The rows are grouped in 4 ways, from coarse to fine. Each group lies inside one group of the grouping before and may be the whole of it. The rows also spread widely along 15 directions, which tell nothing about the answers.
In the rows, zero is written as 128.
Known rows, each followed by its group in each grouping:
[ 84 137 123  98  59 124 189  71 127 153 140 140 120 151  97  87 129 174
 113  94 119 118 110 181 134  56]	sen K396 K649 gufed
[103 123 163 109 122 134 117 158  92 109 139 143  73 117  85 143 166 148
 132 158 111 145 142 116 126 100]	Meka K399 K263 Kovob
[140 130 128 156 107 119 138 144 128 108 154 118 112  94  63  90 126 167
 115 132 103 215 106 132 129 125]	sen K182 K195 lusu
[185 185 112 183 153  74 134 123 170 149 166 129 134  89 159  88 147 126
 137 109 112 148 101 120  90  99]	Meka K262 K517 rabir
[126 101 157 159 135 118  88 121 125  58 147 122  86  53 160 143 130 122
 134 116  93 100 121 112 136 157]	Meka K262 K517 Vukev
[123 114 102 140 110  83 140 155 140 174 150 159 126 117  76  98 123 139
  97 167 176 185  80 122 150 134]	sen K158 K738 ziso
[ 88 129 139  79 107 173 161 135  88  87 124 152 129 157 126 104 121 110
 148 148  60  75 158 116 123 129]	Meka K399 K55 Ganen
[103  87 123 151 147 161 126 157 154 131 115 117 114 117 112  42 168 102
 133 191 155 151  82 104 138 133]	Meka K399 K348 Vafa
[109 131 152 129 111  96 153  73 138 135 139 124 154 149 115 128 111 137
 123  90 119 109  95 148 145  97]	sen K182 K452 Tabip
[144 106 123 137 104  69 167  99 125 164 187 131 103 127 127 141 160 109
  86 124 128 178  90 169 126 135]	Vudo K959 K654 ruz
[119 125  97 127 127 145 174 112 163 130 126 138 139 157 131  83 104 106
 114 135 132 129  96 107 142 132]	Vunu K447 K915 Kidav
[ 91 157 112 132 129 187 182 127 117  98 159 131 110  98 118 106 145 176
 152 117 102 130 127  95 158 159]	Vunu K447 K915 lig
[113 130 110  97  85 140 138 100 151 121 128 127  71 135 144 140 101 136
 123  83  91 116 152 153 139 116]	sen K158 K738 zibor
[108 116 177 133 143 156 202  73 114  81 149 119 113 137 130 141 128 131
 101 131  87 166  94  98 126 170]	Vunu K499 K888 Bakik
[ 52 150  74 133  92 115 165 122 135 164 142 111 154 128 110 102 119 188
 145  88 145 129  99 155 159 141]	Vunu K665 K343 lako
[132 147 197 115 142 141 118 116 140 133 138 160 111 102 104 139 132 142
 148 122 104  69 140  90 153  96]	sen K182 K252 Bas
[ 93 127 125  99  94 125 163 122  76  76 138 123 120 149 133 144 132 135
 125 120 102 148 122 153 119 107]	sen K396 K649 lutov
[ 54 120  92 108  90 123 125  96 107  99 154 103 138 117 177 139 127 145
 165  72 121  30 134 179 167 146]	sen K158 K900 tas
[ 94 147 131  87 114 111 178 150  58 114 143 155 113 170 148 150 164 113
 124 164 102 132 134 135  74  92]	Meka K399 K55 Pedit
[ 96 130 130 105  92 149  90 152 121 105 156 132  81  86  67 101 130 190
 149 136 121  82 164 126 178 131]	sen K165 K292 gabi
[145 175 103 133 119  78 111 153 130 132 143 173 175  88 137 121 105 140
 156 110 129  70 127 111 126  83]	sen K158 K430 Vebil
[125 151 141 150 157  92 115 137 147 128 119 142 156 123 117 130 142 134
 141 135 157 118  82  92 133  73]	Vudo K211 K485 vumud
[137 119 172 126 131 132  71 148 141 112 104 114 121 104  67 134 139 138
 156  98 114 144 116 121 162  68]	sen K165 K292 vin
[193 100 133 134 131  61  64 199 130 137 169 121 101 107 131  87 169  49
 111 208 130 124 144 154  72 125]	Vunu K665 K44 Viku
[110 156  68  84 106 141 223  98 127 152 141 188 152 157 156 140 101 110
 122  83 113 103 108 112 165 114]	Vudo K754 K138 bevep
[124 105 115 123 145 148 145 135 102  70 138 126 112 116 176 185 149  78
 139 101 100 143 104 110 156 150]	Vudo K69 K3 zepu
[ 99 147  62 101 138 176 185 146 139 149 133 145 130 140 196 117 139  88
 162 114 112  92 126 103 164 162]	Vudo K754 K203 mudek
[146 147  81 114  84  96 174 104 137 177 192 103 150 125 125 143 101 119
 135  38  48 166 151 188 165 212]	Vunu K499 K888 Lesef
[129 118 131 148 111 142 156 135 113 101 140 146 157  82 109  83 107 123
 140 130  54 163 112 110 132 181]	Meka K399 K348 supaz
[104 137 167  91  76 129 149 121 110 162 162 142  64 132 107 106 156 159
 122 147  86 100 166 168 101 100]	sen K182 K452 Tabip
[133 110 148 106 123 111  95 145 107 106 138  90 154 153  83 158 139  88
 153  92 101 133 133 157 164 109]	Vunu K447 K915 lig
[103 109 122 118 111 131 125 135 166 159 119 170  62  89 139 133 121 140
 109 131 141 106 125 108 140 125]	Vunu K665 K44 Viku
[138 137 168 138 131 148 138 116 121  98 167 105  74 104 121 126 151 144
 132 128  78 161 141 127 121 156]	sen K158 K900 tas
[151 122 138 143 140 106 163 125 114 100 163 177 151  96  98 144  92 124
 106 139 119 162  89  72 169 168]	sen K182 K452 Tabip
[168  99 112 120 127 122 115 140 146 133 166 135  81  94 125 123 175  91
 121 111 139 125 116 148 161  79]	sen K182 K195 lusu
[123 150  88 113 107 143 144 131 133 133 177 135  94 106 114 112 162 147
 144 102 123  98 142 137 174 111]	Vudo K69 K3 zepu
[121 178 138 134 129  73 108 141 136 205 176 122 137 106 135 158 149 148
 165  94 115  93 148 148 135 149]	Vunu K447 K915 lig
[101 131 107 159 116 160 150 128 129 130 161 125  84  43  93 130 171 195
 148  68 106 190 106 127 191 145]	Meka K399 K55 Ganen
[137 149  76 143  95  90 188 129 112 137 177 150 145  98 135 106 118 143
 115 118 108 187 100 142 122 157]	sen K396 K649 gufed
[129 165 117 113 136  83 126 103 189 140 123 165  98 166 137 138  63 135
  95 151 173 102 125  79 132 103]	sen K396 K649 gufed
[129 127 155 108 103 127 124 123 146 180 131 110 148 139 113  77 156 101
 157 101  82  79 139 176 122  86]	Vunu K665 K44 Viku
[ 50 124 110 111  69 133 186 118  83 116 131 180 172  76 127 135  88 183
 141  85  81  88 111 124 152 161]	Vunu K499 K888 Lesef
[134 135 122 107 102  59  61 139 124  96 159 165 114  95 105 186  79 139
 122 115 139  60 159 118 165 121]	Vudo K754 K138 bevep
[ 95 106 126  87  76  82  95 100 152 152 111 135 102 151 148 186  76 108
 116  76 113  83 144 171 146 118]	Vudo K754 K138 bevep
[127 119 111  78  62 128 136 187  84 155 109 198 122  87 115 148 141 114
 144  97  73 131 138 150 122  57]	Vudo K754 K138 bevep
[111 163 117 125 108  53  96 155 163 238  87 153 217 138 129 150  87 116
 172  63 115  99 108 149 126  84]	Vunu K447 K915 lig
[143 130  87 101 141 132 126 178 147 146 121 185 113 128 126 122 111  80
 133 145 132 114 127  77 169 125]	Meka K262 K517 rabir
[123 125 103  82  98 165 180  97 130 108 173 140  50 136  93 168 107 147
 101  84 102 178 151 127 211 165]	sen K396 K649 lutov
[119 105 142 159  83  89 109  89 139  80 161 110 134  88 108  97  75 151
 109 123  88 117 123 150 133 182]	Vudo K754 K203 mudek

New rows. What belongs after each?
[156 170 136 146 140  53 108 126 156 157 190 163  98  77 151 164 102 149
 113 132 126  89 153  99 120 179]	Vunu K665 K44 Viku
[ 90 132 139 142 101  76 100 148  76  88 136 155 140  52 163 179 125 172
 151 106 110  95 111 130 107 123]	sen K165 K292 gabi
[124 145 152  88 124 156  91 125 160 113 150 125  30 141  89 141 111 150
 127 140 125  88 193 108 172 131]	sen K158 K430 Vebil
[ 95 153  47 135  85  89 128 160 148 140 129 149 147 122 161  89  68 136
 134 145 120 108 128 127 107 174]	Vudo K69 K3 zepu
[113 131 118 112  91  49  88 151  99 111 150 156 115 115 163 181 102 117
 121 140 116  78 148 143  96 135]	Vudo K69 K3 zepu
[ 83 157 150 143 111 131 115 145 108  93 112  78 140 112 144 130 121 160
 175  96  54 136 140 146  83 141]	Vunu K665 K343 lako
[135  97  80 106  72  73 113 168  99 149 181 168 135  82 119 123 146 102
 128 131 119  85 134 173 155 135]	Vudo K211 K485 vumud
[ 65 119 111 100 100 147 120 139 182 178  56 140  95 150 155 133  84 125
 140 104 124 119 122 125 136 109]	sen K182 K252 Bas
[135 128 171 157 140  95  97 162 135 160 132 160 146  77 118  92 150 124
 143 177 122  99 102  97 107 117]	Vudo K959 K654 ruz
[ 95 121 100 108 103  83  80 194 100 104 105 158 176 128 126 115 106 107
 153 169 140  61 123 117 120  91]	Vudo K959 K654 ruz
[102 113 153  82 133 121 136 163  87 151 135 146 146 175 146 152 122  56
 146 172  79 103 149 118 125 197]	Meka K399 K348 Vafa
[147 116  71 104  73  76 109 125 164 173 174 144 101 116  94 140  97 121
 110  88 120 122 150 172 190 153]	Vudo K211 K485 vumud
[142 150  32 100  83  98 149 166 112 121 164 174 153 108 108 132  98 125
 131  98 124 127 138 129 178 123]	Vudo K754 K203 mudek
[145  82 109 125 116 107  90 140 153 129 154 123 100 102 135 133 131  79
 119 119 132 105 127 149 164 146]	Vunu K447 K915 Kidav
[131 111 154 141 142  89  85 139 139 126 138 123 117 110 114 166 139 116
 126 121 149 127 106 121 148 111]	Vunu K447 K915 Kidav
[ 74  70 153 121 120 160 124  91 153  88  67 121 124 139 136 142 108 103
 126  94 128 111  77 117 170  89]	Vudo K754 K203 mudek
[129 153 152 102 132 168 189 108 118 116 147 182  99 120 145 120 150 125
 126 141 100  84 126  84 122  91]	Vudo K754 K138 bevep
[102  92 107 139 127 165 130 111 147  43 110 103  90 119 140 137  76 112
 124  97  88 168 110 103 174 194]	Meka K262 K517 rabir
[120 207  89 115 156 138 156 109 135  77 169 121 120 151 145 148 112 163
 153 103 137  93 149  85 161 128]	sen K158 K900 tas
[107 129 101  86  98 126 151 151  93  93 154 136  89 157 105 149 127 125
 111 151 122 149 149 128 144 129]	Vudo K754 K203 mudek
[114 104  92 118 109  57  99 117 125  49 146 136 159 144  99 154  48 119
  93 131 164  92 116 118 168 145]	Vunu K665 K44 Viku
[136 188 114 166 149 102 158 168 137 205 139 144 146  85 130 146 181 159
 165  92 114 204  85 111 124 109]	Vudo K211 K485 vumud
[142 143 131 136 109 104 143  80 118  69 202 114  67  80 145 170 139 162
 112  80  95 117 146 147 130 137]	Vunu K665 K343 lako
[128 162  88  91 112 123 114 119 162 112 160 127  70 163 106 110 106 135
 125 120 135  79 175 127 167 107]	Meka K262 K517 rabir
[138 156 148 124 123 117 131 128 123 114 164 147 132 114  96 132 111 148
 133 126  98 104 146 105 141 131]	Vunu K447 K915 Kidav
[113 126 108 128  98  82 125  92 151 143 144 104 136 138 139 117 123 126
 125  85 139 117 105 180 144  99]	sen K396 K649 lutov
[ 68 121 147 116  99 113  85 140 124 103 111 131 124 124  67 135 108 174
 140 133 138  92 127 121 166 104]	Vudo K211 K485 vumud
[ 67 143 101 104  93 160 180 114 147 159  97 171 160 136 117 124  53 150
 141  88  89 118 112  98 177 168]	Vudo K754 K138 bevep
[107 139 145 121 114  74 143  81 115 111 180 149 145 132 117 155 104 146
 109 127 141  70 118 123 157 139]	Vudo K754 K203 mudek
[104 160  93 147 106 130 129 117 171 138 100 141 123  86 205 145  85 143
 160  56  71 105 124 120 114 143]	Vudo K69 K3 zepu
[135 133 147 133 118 106 135 106 141  97 139 121 119 134  85 121 120 145
 108 117 124 150 108 126 122  76]	Vunu K665 K343 lako
[ 92 132  84  89 105 127 177 146 132 171 104 182 136 166 180  80 137  86
 122 168 148  71 103 127  91  68]	Vudo K754 K138 bevep
[112 131 167 157 130  97 125 103 152 142 119 145 132  95 123 165 101 149
 121  97 119 150  85 103 142 137]	Vudo K754 K138 bevep
[143 142 128 101 109 117 148 113 117  92 173 204  86  93 135 133 116 143
 104 148 136  50 146  94 137  88]	sen K158 K430 Vebil
[ 77 140 141 143  98  70 103 136 109 121 128 135 177  93 102 156  75 178
 145  99 106 108 121 128 139 165]	Vunu K665 K44 Viku
[113 131 137  99  93 117 181 107 117 153 163 162  99 140  84 115 148 153
 100 136 138 134 114 143 141  78]	sen K182 K252 Bas
[112 140 182 112  90 166 177  78 104  79 151 148  79 101  83 118 134 194
 115 109  74 140 133 125 135  84]	sen K396 K649 lutov
[111 112 167 143 117  91 108 104 155 150 130 127 154 125 123  84 134 117
 133 145 123  67  98 145 118 105]	Vudo K211 K485 vumud
[108 128 144  97 125 155 140 156  89  57 142 134  88 135 112 163 102 125
 124 157  80 141 160  88 132 179]	Vunu K665 K343 lako
[ 88 173 129 113 137  97 142 157 127 171 126 164 140 145 123 134 120 153
 137 159 152  96 124  89 116 117]	Vunu K665 K44 Viku
[ 90 137 151 128  88 109 189  55 127 145 140 132 108 134 124 146 139 181
 107  72 117 158  87 165 117  71]	sen K158 K900 tas
[120 139 151 106 119 171 172 114 131 128 143 163  71 114  99 107 161 161
 120 127 117 120 123 108 141  59]	sen K182 K195 lusu
[ 80  65 159 108  86 106 115 151  82 113 102 141 116 129 118 127 144  97
 117 150 108 132  98 159 109  93]	Meka K262 K517 Vukev
[ 86  84 143 129 122  85  71 144 141 125  95 146 125 118 112 159  90 113
 122 127 151 113  93 113 166 131]	Meka K262 K517 rabir
[186 162 119 144  85  16 126  99 121 130 193 136 122 103 126 147 116 132
 102  77  83 153 135 185  88  90]	Meka K262 K517 Vukev
[109 121 160  93 137 177 184 110  93 126 195 135  62 135 109 132 204 131
 125 149 134 110 132 125 177 132]	sen K158 K430 Vebil
[ 68 179 124 101  96 107 183 106 118 171 107 174 162 155 122 158  97 175
 137  85 117 116 105 118 130  80]	Vudo K754 K138 bevep
[133 136  90 126  78 111 184 108 160 198 169 173 102  78 148  87 130 149
 104 107 102 117 122 152 116 136]	Vunu K499 K888 Bakik
[134 120 123 136 100  86 123 127 151 183 118 157 132  95 151 120 134 106
 134  93 101 129 105 158 109  89]	Meka K399 K348 supaz
[117 103  80 167 109  83 119 155 110  83 155 134 114  52 125 165 133 153
 117 109 141 193  81 127 157 157]	Vudo K211 K485 vumud
[ 91 114 180 145 137 183 160 137  68  41 128 125 136  79 123 140 147 145
 155 131  63 155 101  85 139 165]	Vudo K754 K203 mudek
[106 116  88  99  62 106 124 124 174 182 108 187 106 119 132 130  64 125
 111  97 106  93 134 139 148 123]	Vudo K69 K3 zepu
[109 130 177 133 127 160 143 108 126 107 145 110  76 122  80 102 157 162
 126 144  94 165 130 118 130 126]	Meka K399 K348 Vafa
[153 132 112 122  76  98 136 174 120 162 145 192  88  64 116 120 134 140
 115 140  78 160 139 136  96 114]	Vudo K211 K485 vumud
[157 195  80 163 122  91 145 126 113  41 169 119 140  84 110 147 104 192
 135  75 113 203 115 111 136 107]	sen K396 K649 lutov
[166 129 142  99 128 152 139 164 153 192 126 137  97 134 106 125 148  79
 144 113  77 179 143 131 146 120]	sen K182 K252 Bas
[121 114 145 145 100 145 157 107 124  96 138 133 111  87  99  76 158 161
 123 118 111 144  90 141 125  62]	sen K182 K452 Tabip
[ 77 109 107 124 143 182 153 130 152 104 101  94 102 165 138 101 128 106
 131 146 137 160  95 104 156 159]	Vudo K754 K138 bevep
[ 91 162  89 139 102 120 137 174  99  92 114  91 117 144 101  72 174 169
 149 137 130 197 105 158  78  38]	Meka K262 K517 rabir
[ 90  87 116 152  92 133 137  88 163 121 116  92  82 105 148 113 136 136
 111  86 124 170  82 170 132 120]	Vudo K754 K138 bevep
[110 141  95 125 139 152 170 129 147 143 128  93 133 167 134  93 149 109
 144 116 131 182  95 136 151 127]	sen K396 K649 lutov
[ 64 118  57 111  87 161 153 118 165 105  96 140  77 130 161 126  70 151
 121 105 118 129 124 111 156 157]	Vudo K959 K654 ruz
[123 130 138 137 138 134 118 142 137 109 129 116 120 119 116 122 139 122
 145 132 106 137 118 110 143 135]	Vudo K211 K485 vumud
[134 175  72 165  79  67  94 146 182 173 139  95 127  91  98  86  92 187
 143  80 116 194 131 174 123 127]	sen K396 K649 gufed
[124 109 133 135 112  64 159  74 124 141 162 158 166 117 162 164 108 101
 110  92 114  91  83 141 146 145]	Vudo K959 K654 ruz
[110 107 123 110 100 172 143 152 123 157 100 142 146  99  99 103 167 115
 164  76  93 138  98 147 170  66]	Vudo K754 K138 bevep
[ 82 166 138 129 145 142  75 155 157 151 122 117 111 115 116  78 166 163
 185 146 143  40 149 114 136  80]	Meka K399 K263 Kovob
[135 112 101 149 142 182 151 106 176  70 133  87  78  99 125 101 138 131
 123  91 117 179 104 109 166 133]	Vunu K499 K888 Lesef
[134 110 108 101  86 176 209  99 140 131 187 170  69 108  98  54 125 135
  84 155  92 119 142 122 153 169]	Vunu K665 K44 Viku
[133 127  76 128 108  96 111 148 148 133 115 146 125 106 159 112 136 101
 141  89 129 111 106 149 128  59]	Meka K262 K517 rabir
[120 111 159 163 125  89 151 118 119 143 130 172 159  74 143 127 158 131
 123 128 125 124  55 116 112  92]	Vudo K211 K485 vumud
[139 164  71 119 116 128 140 150 160 121 144 158 134 121 122  73  85 129
 137 145 125  97 143  96 144 131]	sen K182 K252 Bas
[129 133  64 114  97 101  99 180 138 126 138 150 109 105  93 124 123 138
 135 125 143 131 137 130 164 101]	Vudo K211 K485 vumud
[149 139  64  83  86  72 126 158 125 138 147 132  80 172 135 163 123  90
  99 122 132 168 153 171 109  88]	Vudo K754 K138 bevep
[132 149  72 110  96 141 176 137 123 114 131 153 145 128 150  90 111 113
 139 108  97 122 124 134 122 100]	sen K158 K430 Vebil
[ 99 158  97  96 136 177 140 190 102 107 103 120 114 139 154 126 167 118
 182 122 108 144 136 115 129  88]	sen K396 K649 lutov
[ 90  92 101 138  95 156 140 120 160 101 104 129 110 106 104  90 102 143
 117 117 129 154  92 118 168 128]	Vudo K754 K203 mudek
[132 147 127 164 121  86 151  97 135 140 184 144 162  66 134 128 113 156
 137  90 109 115  99 126 157 170]	sen K182 K252 Bas
[129 130 136  88 120 200 175 119 132 122 141 159 105 124  71 100 145 137
 140 101  97 113 129 104 193  75]	sen K182 K195 lusu
[117 105  81 129  97 129 136 154 109  67 144 126 146  97 110 118  81 120
 130 116  87 153 124 124 158 192]	Vunu K665 K343 lako
[123 155 148 139 135  77 124 158 105 129 155 154 130 123 122 100 141 132
 126 191 129 115 118 106  86 121]	Meka K262 K517 rabir
[ 64 119 149 115  74 103 155  73  87  85 170 126 105 108  95 179 106 200
 110  78 103 112 133 158 159 152]	Vunu K665 K44 Viku
[ 93  98 106 120  83 145 150 120 153 171  93 147 104 102 201 103 110  92
 141  84  58 108 118 161 112 146]	Meka K262 K517 Vukev
[122 170 128 121 119 113 133 107 159 111 119 143  94 138 107 162 100 173
 117  89 132 139 128 104 126  57]	Vunu K447 K915 lig
[121 128 157 163 126 154 154  93 148  95 151 131  80  58 124 134 120 176
 119  97  85 157 110  95 141 165]	Vunu K665 K343 lako
